The rows of a group lie close to one hidden flat surface of 7 dimensions, which passes through zero. Surfaces can cross.
Some rows, each with its group after it:
[ -4   2 -21  28   1  -3  -5 -19  18 -13   3] => ref
[ 19  13   0  13  10 -13  10 -14  11  16  -2] => fop
[-14  -4  -9  14  -6  -8  -9  12  -3  -8   0] => liv
[ -1   5   6  -2  -7   4 -15   7  22   0  14] => ref
[  2 -29  -7 -29   7   3 -18 -19 -17 -15  15] => Solom
[  2   6  -5   9   5  -9  -3  -1  -7   7 -14] => Rara
[  2 -10  -3  23  -2  -8   8 -12  -1  10   4] => liv
[ -6  25 -12   1   1 -15  -5  18   4   2  -5] => liv
[  1  29   5   1  -9  18 -14 -10  17  -5  -5] => ref
[-1  1 -1 -1  1  3  3 -3  1 -4  4] => fop
[ -9 -10  -1  -2  -8  -9  -8  10 -41  -6 -13] => ref
[ 21   8  -8  21   3 -32  -1  -5   5  28 -18] => fop
[ -7  -2  -1   7  18   1 -13   6 -14  -9 -21] => Rara
[ 11   9   0  -5   1   2  -4 -18 -11 -12   0] => Solom
[ 11   1   8  -5  31  -1  24   4   6 -10   8] => Rara
[  1   2  10 -20  -1   9   1 -10  -9 -19  35] => Solom
[ -7 -16 -20   0 -24 -22 -12   5 -15   8 -13] => Solom
[ -7  -5   5 -15  -8   9 -25  20  -2   7 -28] => fop
[  6  -3  12 -27   4  -2  22   6  -7   1  27] => ref
[  4  22  -9  10   6   2  -8  -5  32   2 -11] => fop
[-20  21  -5   9 -10  12 -11  17  21 -18   0] => liv
[  7   6   3  16   7   0   7   5   9  -4 -16] => Solom
[ 23  28   3 -13  17 -20 -10   2   4  13  -2] => liv
[  0  10   0 -18   3   6   6   3  -3  -1  -3] => liv
[  9  46   3  20 -16  -7  -2 -14  -8  14  -4] => Rara
[ 1 -1 -6  8  4  2  6 -8  8 -1 -6] => ref
[ 15   8  14  12  14   8  18  -1  16 -24   2] => Solom
[-12  -3  -2   0 -35  -5  -2  22  -3  22  -8] => fop
[ 13  25  12  -2   4  30  -1 -34  21   2   2] => Rara
[ -9  -5 -17  10  -5  -7  28 -12   4 -12  23] => ref
[  2  -6  -5 -10   2   4  -9 -11   2   2  -4] => Solom
[  2 -33 -12 -11   5  -3  -7 -34 -17   6  15] => Rara
[-42  -5 -12   6  11  18   3  -6 -28   0  12] => Rara
[-7  2  0 -5 -1  4  1  2  3 15  9] => Solom
[-18  -2 -16   4 -12  -1   9 -10  -4  20  13] => Rara
[ 0  3 -9 12  3 -7  9 -8 -5  2 -3] => ref
[ 19  -4  12 -10  -6 -19 -17   6  -1  15  13] => liv
[-3  7 -1 -3 -1  8  2 -1  5 -2 -1] => fop
[ -2  14 -17   6   0 -20  -8   3  -2  11 -11] => fop
[  0  -7  -2  -3   9  -2 -17   2  -9  -9 -16] => liv
[  4 -10   6  -6  -2  -4  -7  10  -3 -12   2] => Rara
[ -8   4   9 -11 -18   8  22  17  -3  12   8] => ref
[  4   7  -7   2  14  -6   5 -13 -12   3  -9] => fop
[-2 12  7  1  5  4  2 -2 -5  6  7] => Solom
[-19 -11 -10  14  -3   9  16  -5  -9 -13   2] => liv

New rows, each followed by its group:
[  2  -3   0   3  -3 -25   1  10 -27  -6  15] => Rara
[ -9 -11   6 -10  -5   6   7   6  -3 -10  26] => Rara
[-2 -5 -1 -9 -3  2  7  2 -5 -9  8] => ref
[  2 -31  10  13 -18  16  10  -6  -3  14 -23] => fop
[  0  -5 -13   0 -16 -10  -1  -2  -2   9  -4] => Solom
[ 18  -8  21  -8   7  10 -37  -3   9 -25   5] => liv
[  7 -22 -14  10 -10 -14  -1   4   7 -14 -21] => Solom
[  0 -16   7 -15   5  12 -11   9   6  -3 -14] => ref
[-13 -29  11   0 -26  23   6   7  -3  -3   0] => fop
[  6   4  -3 -12  12   3  16 -17 -24 -12 -15] => ref
[  9   8  -7   3  14 -18  28 -20 -11  14  23] => Rara
[ 12  20 -14  14  18 -50   3   1 -18  15   8] => liv
[ -5 -23   6   6 -20   2  21  -4  -8   4  29] => liv
[  3  16   4  -1 -13   7  10  -4   7  -2  11] => Solom
[  5   0  19 -35  -1  15   7  11  -1  -2  10] => ref
[  1  36 -11  -9  14 -11  -1  -1   5   3   4] => fop
[  1 -12  -1   6   5 -22  16  10 -22  16   6] => ref
[ -3 -23  -3   6  30 -12   2   8  -6  17  -5] => Solom
[  2  -6   7  -6 -13  -1 -10   9   3   0   9] => liv
[  7   3  -6  -5   6  -6  21 -17   9  18  18] => Solom
[ -6  17 -15  21  17 -11   1  -3 -10  18 -32] => Rara
[ 18  -3  15   5  17   8  18 -19   2  -2   7] => fop
[  1 -12  -6  -1  11  -2   1  -6   8   9  -5] => Solom
[ -4  -8  -5   0  -7   7  -3  -2  15  12 -10] => Rara
[  2 -12  -7  -5  -2 -10   8  -5   1   3  14] => Solom
[-4 16  5  2  2  2 26 21 19  3  9] => Rara
[ -8 -16  -9   0  -5  -4  14   2  -4 -11   9] => ref
[ 7  5  2  0 10 -2 10 -7 -2  7 -6] => ref
[ 11   3  -4  -1   3  -9  17 -14   2   2  14] => Solom
[-10   0 -14  -1   2 -12   3  11 -13   6 -15] => liv
[ -8   3   5  -1 -14   8 -11   9  -4  -8  -5] => Solom
[  0  13  -2 -14 -29  -6 -11 -12 -31 -16  16] => Solom
[ -2   1  -9  13  -5   1  16 -14   0   6  -1] => fop
[ -8  -5   5 -13  -2  11   0   2 -17   3 -10] => fop
[-11   5  -3   4 -11   8   2   8  14   0   2] => liv
[-28   5 -14   5  -9  19  12  10   5 -10 -15] => liv
[ 27   5   9  -7  21   9  -8 -44  -8 -10   7] => Rara
[-11 -15  -5   3  11 -11   1  33  -5  -5 -19] => Rara
[ 11  -7   6  10 -15 -14 -22   8  18  29  -7] => liv
[ -7  10   3 -14 -17  22  -7  -5  17   1   5] => Solom
[  1  -2   9 -27  16  15   9 -10 -17 -27   8] => liv
[  2   0  -4   4  -3  -9  -6   3  -4  10 -12] => fop
[ -5   7 -17  21  11 -22   2   0 -14  -4  -2] => liv
[ 18 -17   2  -9   6 -23  13  18   9  -3   2] => Rara
[ 10  11  25 -22   2   1   0  16 -11  23  -1] => ref
[-13  16  -6  12 -26   7 -33 -22 -26   7  -6] => Rara
[ 17  -7   6  20   6  -6  19 -16  15  -5  25] => fop
[ -1   3 -15  12  -4 -12 -13   4  11   0 -12] => fop
[  0 -10  -4   5   4   5   5   4  24  10 -12] => Solom
[  5   3 -16  14 -16 -13  10  -5  13  12 -21] => Solom
[ -4   5 -10   3 -12  -9  18  -7   3  22  17] => Rara
[-2 -6 -3  9 -5  2 -1 -1 12 -7  3] => fop
[  7  12  -3  23   2 -26 -14  -5  -1   7  26] => ref
[  7  -5  -6  21  20  -3   3 -22  -5  -1 -11] => liv
[ 12 -11  -5  10  12 -19  -7  -5 -14   5 -13] => fop
[ 0 -4  0  3 -2 -6 -1  0 -5 -4 10] => liv
[  0  12  11 -12  -4  11  15   1  -1  11   5] => fop
[ -8   0  -4  -2   9  12   2 -12  -3 -12  -5] => fop
[ 16  23   6   1  -2   8  -5 -29   1   3   5] => Rara
[ 16  -1   5  -5  11 -14  13   2   3  -6   9] => Rara
[-14  12 -16 -10   1   2  -4  -2 -14   4 -19] => fop
[ 13  14  26  -9  14  14   2  -4  -5 -31  23] => Rara
[ -2  -4   2   1  -5   0 -18   1 -16 -12  -5] => Rara
[ 18  19   9   9  11  -4   6 -15 -11 -18  -4] => Solom
[  1  12  10   3  13  13  -4  16  14 -12 -21] => Rara
[ 10 -12   7 -19  11 -12 -26   3 -17 -16  15] => ref
[ 18   1  29  -8   5  20 -10   7  22   9 -13] => fop
[-3 11 -1  3  5  9 10 -7  4 -8  0] => liv
[ 10 -18 -11  -4  22 -13  24 -15  -7 -12  15] => ref
